The rows of a group lie close to one hidden flat surface of 10 dimensions, which may be shifted away from zero. Surfaces can cross.
Known rows, each followed by its group:
[ 28  17 -19   3  -9  12  23   3  -3  26 -28  -1 -25   4 -17  65   2  27] | X
[ -4  -2   1  59   1   0 -14   4  20  -5   6  10  38  -3 -24  -4 -11   8] | R
[ 33   3 -10  -1   1   1   4  13   1  37 -27   9 -33   9  18  24  12 -29] | X
[-40  -6 -27 -22  28   5 -11   2  -4   9 -18  -1  -1   6  17  28  13   2] | N
[ 30  23   7 -30  -9  19  27  30   6  13   6   6 -16  -5 -20   2 -13  20] | W
[ 12   0   3  61   9 -35  39 -12 -12 -11  19  23 -61  46  -8 -24  -6 -21] | W
[-21 -15  -8 -52   2  10  11  -9  -1  -9  13  39 -49   1  29 -10 -14 -25] | N
[ 36  -2  22 -30 -11   0  21  -1 -18  -5  13  34 -12   4  -2 -23 -29  -3] | W
[ 40  30   3 -21   1  -6  33  29 -56  -6   9  21 -20  44  -8  -2 -11  12] | X
[  8  22 -14  -7 -11  10  39  20  -7  -1   3  -6 -47  18  -8  30  20  10] | W
[ -4   8 -22  -8  18 -11 -33  -9 -27  28 -32  -6 -12  14   6  19 -12   9] | K
[ 25  -5  -3   9  40   2  18 -11  14  11   4  -4  19  -1  14  29   4  -5] | N
[-29   4 -13  -5  20   9  16  -3  -7   5  10   3   7  17 -10   2   7  27] | B
[ 28   4   7  26  -7  -6  27  24 -19  15 -17   9  25  26 -23  10  11  16] | B
[ 18  10  -1   9 -16   6   0  35  10   3 -16  31 -10  -5 -24   8 -32   3] | X
[-31  18  -8  -2  25 -19  28  16 -20 -59  26 -16 -30  24  -1   6   1  10] | B
[  1  -4  -1  31  -7   9 -27  38  41  16 -18  22  30 -23 -18 -10 -13  -9] | N
[ -7 -33  31   3  -7 -18 -29 -14  13  29 -21  -3  38 -22  -1 -56  -3 -10] | R
[  3  12  -7 -33  32   7 -13  31  -2  -8   9 -25  23  -2  38   3  20 -27] | B
[ 43  14  16  -8 -28  -1   2  12  -5  14 -27 -13 -10 -15 -27  12 -18  23] | W
[-12  26 -34  25  19  13 -17  -1   4   6  29  10 -27  18   1   6 -13   2] | W
[-13   5  12   4   8  -3  34  20  19 -26  25 -16 -10  -3  -8 -16  15   0] | X
[-21 -16  11  33  -9 -24  -5 -43   0  -9  17 -22 -16   5   6 -34  15 -12] | R
[ 46  42   4 -13  12  13   8   6  -5   6  25 -41   9  -7  -9  10  -6  31] | W
[-19 -35   9 -12  13  -3  16 -34  26  32 -12  20 -14 -14   4 -12  -7  -2] | B
[-31  -5 -23   2  13 -10 -57   2  -6   6 -41  14  10  -9  -2  16 -34   4] | R
[-31 -32  -3   1  11 -33  10   0 -20  28 -54  19 -30  29   6  -6  19 -17] | X
[ -3 -13   8 -39   5  -8  -4 -41 -10  15  -4 -44 -25  -8  41  -5  32 -19] | K
[-15  -1  12   1  -7   3  40 -19 -25 -47  44  -3  27  14 -19  -8   6  35] | W
[ 54  -2  10  -1  24   4   7  12   3   1 -11  24  39 -11   3  30 -34  -5] | R
[-88   0 -21   8  40 -13 -12  27  -6   7  -5 -17  11  30  -4 -34  31  11] | K
[-18  -1  -4  -4   2  -7   6  11 -25 -43 -12 -12  33   5  -6  31   7  17] | X
[-20   4 -25   5  38  -7   5  -3 -27  27  -3  19  -9  43   1   1   2   9] | K
[ 30  14  24  -2  13  -4  29  25   4   8  31  16   1  10 -18 -48 -21   5] | W
[ 44  13 -19  32  32  -4 -25  10   7  28 -27   5  12   0   6  46 -22 -11] | R
[-26  -6 -21   8 -15  17  -4 -10 -19 -14  28  22  10  27  22  -4  34 -20] | K
[ 24  19  11 -19  -5 -11   1  22 -28 -48  -7 -27   7  -5  -1  20 -11   7] | B
[-30  -5 -17   4  14  -8  -4 -32 -36 -14   2 -13  18  23   7  19  16  19] | B
[ 10  10 -15  -5 -17  30 -24   4 -10 -10  26  35  26   1   7  -1 -17  -5] | X
[ 58   8   8   7  27  -8 -20  -4 -15   1  -3  13  37  -3   7  15 -42  -7] | R
[  5   4  -6 -14  10  -9 -11  24  -4  24 -39 -10 -19   2   9  13   4 -13] | N
[ 26  11 -30  20  20  12 -21 -22   2 -22  36  14 -14   8  44  33  -8 -43] | N
[  8  38 -13  -8  -4  24  12  37   2  34  29   4 -27  25  -9 -30  16   7] | X
[-51  -7   4  16  38 -29  18   3  13  -9   0 -18 -19  10 -11 -28   2   6] | K
[-34  -7   3  15  11 -23  -2  28  15  15 -27  -7 -20   5 -14 -29   9  -9] | K
[ -1  15 -15   1  -4  33   9 -25  23 -14  56  -8  -7 -12   6  13   7   9] | X
[ 17  11 -15  44  -8   5   2 -30  32  19  -5 -12 -36 -18 -21  41 -12  19] | W
[  5  -7  -2  47  -3  -8   3 -35  21   5   7 -23 -14  -6  -3  15  13  -4] | R
[-19  19 -18 -19  10  -5  12  -9 -41 -16  11  -3 -38  32  -1   8  -8  21] | B
[ -5  10  -6  46   1 -16  14  17  16 -22   2   9 -34   7 -21   8 -14  -1] | K
[  7  17 -25  32 -19   1  23  10 -11 -24  11  21 -53  28 -10  39   3  -3] | W
[ -8 -18  22 -10 -29  -1 -31  12  17   1 -12   1  25 -26   6 -42   0 -25] | R
[-39  23 -31  12   4  -6 -16  25 -32 -11   7  12 -23  44   1 -12   9  -1] | X
[ 15  -6  15   4  -4  19  26  43  28   8  12  49  34  -5 -22 -23 -13  -1] | B
[  8  11  13  -5  -4  10   7  -5   9 -36  41   8  15 -19 -18 -13 -38  22] | N
[ 24   7  13 -12  11  18  -4  -8  33   0  47   7  -5 -22  14 -31 -20 -19] | N
[ 40 -15  36 -27  22  -6  22  -2  19  14  -1   6  15 -25   1 -21 -27  -7] | K
[  9 -25  -8 -31   3  -6 -47 -61 -20  35 -35   0 -14 -10  42  13  -7 -21] | K
[-27 -16 -20  21  -4   2 -20  37   1  17 -40  23  21  16  10  14  30 -27] | X
[ 11 -17 -16  22  16  -6 -12 -47  16   7   0  13 -32  -6  32  31 -13 -33] | N
[ 31  11  -1  39  22  -7  16 -24  -7   1  15 -36  17  12   6  29  21   7] | R
[-39 -11 -18  -3  39   4  14 -41   1 -14  24 -15  17   3  12  25  10  19] | B
[ 39  27  16  15 -24  -8  15  17 -31 -29   5 -24  12  12 -21  11   5  21] | W
[ 18  -1   0  18  -2   3  -2  12  37   3 -26 -12   1 -34 -12  43  -9   0] | B
[ 17 -10  14 -13   1 -32   3   9 -53 -28 -15   9   3  27  22 -12   0 -28] | N
[-55 -24  -8  18  16 -11 -14 -29  12 -30  21  -2   6  -4  21 -16  10 -18] | K
[-10 -21   2   4 -26  15   5 -27   8 -12  23  22   5  -6   9  -5   9 -10] | K
[-18   3 -17  16 -10 -16 -25 -55 -25  -6 -13 -36 -20   3  -3  27   0  25] | W
[  4 -25  -2 -13  20 -16   4 -21   1  20 -15  16 -40   8  37  -1   5 -44] | N
[  5 -11   7  34 -13   1 -25 -22  27  26  -5 -29  27 -21   5  -3  25  -9] | R
[ 39  22 -23 -20   3  12 -27  -8 -10   0 -14 -42 -13 -13  39  69  14 -16] | R
[-20 -38   6   2  26  -4  62 -49  17  24  31  33 -30  21  13 -20  19 -14] | K
[-12 -33  17 -29   9   1  19 -31   5  27  -4  27   9  -5   0 -26  -9   7] | B
[ -1  19  16 -13   6   3  39  43  -5 -47  24 -34  34   0 -11   5  23  18] | X
[ 22   8  17  10  -6  -7  24   0   9 -33  30  16 -20  -7 -17 -17 -34   3] | N
[ 37  27 -10  11  -4  22  -1  58  13 -10  -2  -8  38  -7   1  40  17  -9] | R
[ 35  -2 -18  21  -5  14 -20 -19 -25   5   2  17  35  15  19  36   9 -12] | B
[-28  19  -6 -31  -6  19  -2  62  -5 -22   4  23  13   2 -17 -12  -8  14] | N

New rows, each followed by its group:
[-25   6 -29 -10  36   3 -28  -7 -25  21 -10   4  15  24  10   8  -2  12] | K
[ 12 -13  19  37 -13 -17 -22 -15  18  11   3   3  -7  -8   3 -46  -7 -30] | R
[ -2   9  16 -15 -14  -9 -21  26 -22 -24   2 -15  26   0  -1 -37   0  -3] | R
[-40  -8  -3  18  -6  -6   4 -23 -15 -32  26  27   6  15 -23 -25 -23  28] | W
[-11   5   7  12  24 -21  19 -14   7 -36  20 -32 -23  -4  -1   2  -6   3] | K
[ -1  31  -9  17   4   4   1  65 -14 -30  10 -11  34  21  -8   4  21  -1] | R
[ 20  -7  -6 -16  -9  -4  -3   5   7  13 -39  21 -46 -12   4  33 -22 -13] | N
[ 35 -10  19  13  23 -25 -10 -56  -2  45 -21 -49   9 -12   2   0  -3  14] | R
[ 48  -5  -5  44  44 -13  -2  -6   4  16  -6  31  22  12  10  21 -29 -23] | R
[ 35  21   6  32  19   0  11  27  21  24  29  -8   4  13   4 -31  16 -25] | W
[ 20  -1  -2  -4 -13  -5 -31 -46  -8  27 -24 -39  -8 -18  18  26  12   0] | W
[ 33   7  12  33 -16  -1   2 -13 -19 -44  41  20  31  10  -6 -10 -23  -3] | W
[-24 -31  -2  17 -15 -25  -8 -41 -23 -17 -25   8  -8   5   0  11  -6  -1] | B
[-27 -24  -9 -27  27  -3 -37 -25   2  11 -15 -22  20 -13  49   7  23 -28] | B
[  4  -5   2  -1  -9 -13 -57 -17 -17 -21   3  12   9  -7  18 -25 -33 -25] | R
[-11 -12   7  23 -12 -13  13  25  18  25 -46   6  -6  -3 -38   0  -1  16] | B
[-52 -17   2  11   9   8 -16 -23  25  18  13   0  28 -14 -22 -37  -4  30] | W
[ -2 -10  18 -42   8 -22  23 -37  -6  27 -22 -29 -52  -5   3  -5  -1  14] | X
[-16   4  -1  25  15 -24   2  22 -10 -76  25  -2  -7  13  18  -2   0 -38] | X
[-39  -4  -1  -5  -3  -7 -36  28  16  15 -26  -5  -6 -11  -1 -29   2 -12] | X
[ 43   7   6 -21  -4   0  10 -14 -12   0   8  16 -29   2  10   5 -26  -8] | X
[-18  12 -28  30 -10  19 -15  12  30  -4   4   3  -7 -11 -10  27  -1   3] | X
[  7  14  17 -36   0  10  13  16  15  10  17 -29  -4 -15   2 -26  11   5] | X
[-15  -4 -24  64  -8   3 -47 -41  21  -9   7   4  10 -15  -2  22 -15  -5] | R
[ 25   9  -9  -5  43  10 -17  16  10  24   2   8  28   0  17   6 -14 -13] | K
[ 42  24   9  -8  -1 -28 -21  54  -9  -2 -37   0 -45  -4  -3  -6 -41 -25] | X
[-14  -2  11  18  21  -3  10  12   3 -16   4 -10  65  -4 -36  -5 -11  41] | N
[-47  -2 -16 -15  17  12  -8 -12   8 -35  22   3  10 -12  -1   9 -16  19] | B
[-11   4  -1  50  29 -32  -3 -23   8  31   3 -27 -34  21  -8 -35   6  -2] | W
[  3 -25  16   4  10  -7  -1 -13  17  38 -25 -19  25 -12   9  -8  30 -12] | R
[ 24 -31  10  -3  -7   8  10 -49  11 -15  23   6  13 -18  43  16  20 -41] | R
[  3   4 -18  13  -3  13  12 -23   1 -19  10   2 -11  -4  -2  47  -6  15] | X
[ -5   5 -10 -15   0  15  -7   1  22  12 -11   3 -11 -24 -15  22 -23  20] | B
[ 30  20   6  41 -28   7 -10 -25  22   7  15 -68   5 -22  -3  15  34   9] | R
[ 49   7   5  10 -23  10 -38  19  27  19 -13  -9   4 -28  24   1   5 -45] | R
[-14  -2 -16  -9 -13  27 -17  -7  13  25 -12   0  14 -13  -1  22  16  13] | X
[-10 -44  12   8  -6 -18  26 -55 -29  34 -16  40  -1  28  -7 -21   5   8] | B
[ 26  21   3 -29   9  -5 -14  50 -16   5 -31 -15   5  -1   8  10  -3  -9] | R
[ -6  12  -1  27  17 -22  -3 -33   4  -5  14 -35 -39   2  -4  -8  -9   5] | N
[-19   3   3 -18  25 -22  33 -15 -42 -44  24 -15 -11  32   9  -2   7   9] | B
[-39   9  -6   4   6 -27  -6   3 -24  -7 -30 -22 -24  15 -27  -2 -12  35] | K
[ 28   1   7  -7  21  20  -3 -18  18  11  51  23  20  -9  20 -27 -19 -16] | W
[  0   7 -16   4 -22  18  13  43  20  25 -16   7 -24   7  -1  16  36 -18] | W
[ 31  29  23   6 -26   1  24  35 -12 -20   2 -27  29  -4 -48   0  -6  45] | W
[-12 -12   2 -21   4   8  -5 -15  -1   6  27  12   2   7  32 -37  20 -29] | X
[ 29   5   1   9 -15  15   2 -17 -16 -41  41  25  24   2   3   6 -21   1] | W
[  0   3   2  53 -31  13 -16 -26  23 -24  32 -24  30 -20 -14   5  10  11] | R
[-15  26  -7  16 -14 -23  -8  -2 -36 -16 -15  -6 -35  19 -44   2 -36  46] | W
[-26  12 -14  22  26 -31   5  16 -21  -1 -12 -29 -32  38   2  -5  25  -4] | R
[-22 -16   7 -16  12  22  27 -35  30  21  29 -16  19 -18   2  -9  27  16] | W
[ -8   4 -11 -34   0  16   4   0 -10 -27  18  26 -11  -2  12  15 -22   0] | N
[-16 -13 -18  11  25   9   8  21   5  -4  -4   8  37  14  25  32  39 -26] | R
[ 21  20 -16  -7  -1  23 -11  48  15  28 -13 -20  12   1  25  21  47 -29] | X
[-21 -20  23  -5 -15 -18  -7   6 -18 -53 -17 -10  54 -15 -12  -3  -6  12] | B
[  9  -2 -19   2 -10  38   7 -34  11   0  37  26  12  -3  14  26   5   1] | X
[-19   7 -14 -17   3  -9 -24 -31 -13  -3   0 -12 -40   0  12   1 -16   2] | X
[-36 -26  -5  -5   6 -16   5 -48 -21  27 -24   7 -14  15  -6  -3   4  23] | B
[-43 -20  -2  17   5 -10  20   2  29  38 -13  13 -47  12  -5 -33  25 -16] | X
[-30 -10 -11  -9 -10   7  12 -37 -24 -30  25  -3   6  14  17  16  29   6] | W
[-23  -3  15 -18 -17   6  32  41  -1   9  -9  -2  12   9 -21 -29  33  15] | W
[ 57  -1  10 -12  14   5  18 -10 -12 -21  22   0  17   2  39  26   7 -36] | R
[ -6   2 -10   4  13  23 -26  48  41  34 -10  15  25 -13   8 -10   9 -26] | N
[-16 -20  12   4  23 -16  39  -3  -1 -14  11  10  -5  18   4 -17  10 -10] | B
[-19  -4 -11 -14  44   7  41 -23  -9   9  41  14  -5  30  12  -6  11   9] | B
[ 25  15  26  23 -14  -6  15   6  17  16  -4 -53  22 -16 -34  -6  17  32] | R
[ -5 -12  30  14   4 -42  18 -15 -21 -26   2  -8   0  12 -21 -40 -19  13] | N
[ 12   4  -1   3 -47  18 -10 -16  -5 -25 -10  19   9 -25 -32  38 -37  36] | W
[ 23  11  12   6  15 -24  48  47  -1  -8  -9 -12 -36  22  -3   5  19 -16] | X
[  8   6  12 -23  -2 -22 -10   6 -29  -1  -5 -49 -11  13  30 -28  38 -25] | R
[  1  -6   4   6   4   5 -18 -27   8   6  22  28  10 -10  -4 -27 -35   4] | W
[-11  -1  25  -5 -17 -31   7   3 -36  -9 -18   0  -6  16 -36 -40 -21  33] | W
[-24 -20 -26   7 -15  15   4 -64  -5  11  19  16 -30  14  28  22  31 -12] | K
[-52 -11  -3 -19  -5   4  -7  -4  -6  15  -9   4   9   3 -13 -22  13  21] | X
[-14  21  -6  34  -1   0  -2  -4   5  -1  10 -24   5  -2 -34   3  -5  40] | W
[-12  20 -36  12  -4  32 -28  13  35  27   1 -23 -11 -14  12  30  28  -8] | X
[  7  13  12 -10   4   8  39  35  36  25   8 -30 -21  -5  -5 -14  36  -4] | X
[-33  -9 -16   8 -13  11  -6  11  13  14  -5  26 -11   7   0 -12  19 -11] | W
[ -9  23  -2  16  -5  11  27  65   8  -7  15  16   6  20 -29 -17  10  10] | X
[ 37  -1  15   0  10 -27 -11  14 -45 -22 -22 -12  47  15   8  12  -2  -8] | N
[ -2 -13  13  -5  -1 -11   2  12  -3  -4   3  37 -15  13   4 -41 -17 -27] | X
[ 13   2  25   0  30 -16  34 -49   2  11  31 -45   1  -1 -10 -28   1  31] | W
[ 38  14   0  38  22  -7  28  37  10   8   5  -7  -1  19   9   7  28 -31] | R
[ 25  23 -22  36   2  -4   4  18 -17 -27   9   2 -16  26  10  39   6 -17] | B
[  0 -23  31  15  26 -36  23  15  18  40 -34 -14  -1   3 -14 -45  11  -8] | N
[ 10  52 -24  -6  -2  13  -3  29 -16 -12   9 -36 -23  10 -16  30   0  35] | X
[ 44  26   2  23  -7  -4 -59  28  10  34 -28 -24  20 -17  -3  -8 -12 -11] | R
[-19 -14   7   9  20  -2  36 -57  23  10  32  16 -33  -6 -24 -15 -31  33] | W
[-39 -25  15 -24 -26  14  14  -1  13   3  -5  23  26 -20 -32 -24  -5  35] | W
[-15  17  -1 -18   4   8 -18  15  -8   2  15  21  13   5 -22 -36 -37  26] | W
[ 13 -19  20 -20   7  -8 -11 -19   5  11 -18   8  14 -23   0 -11 -32   3] | K
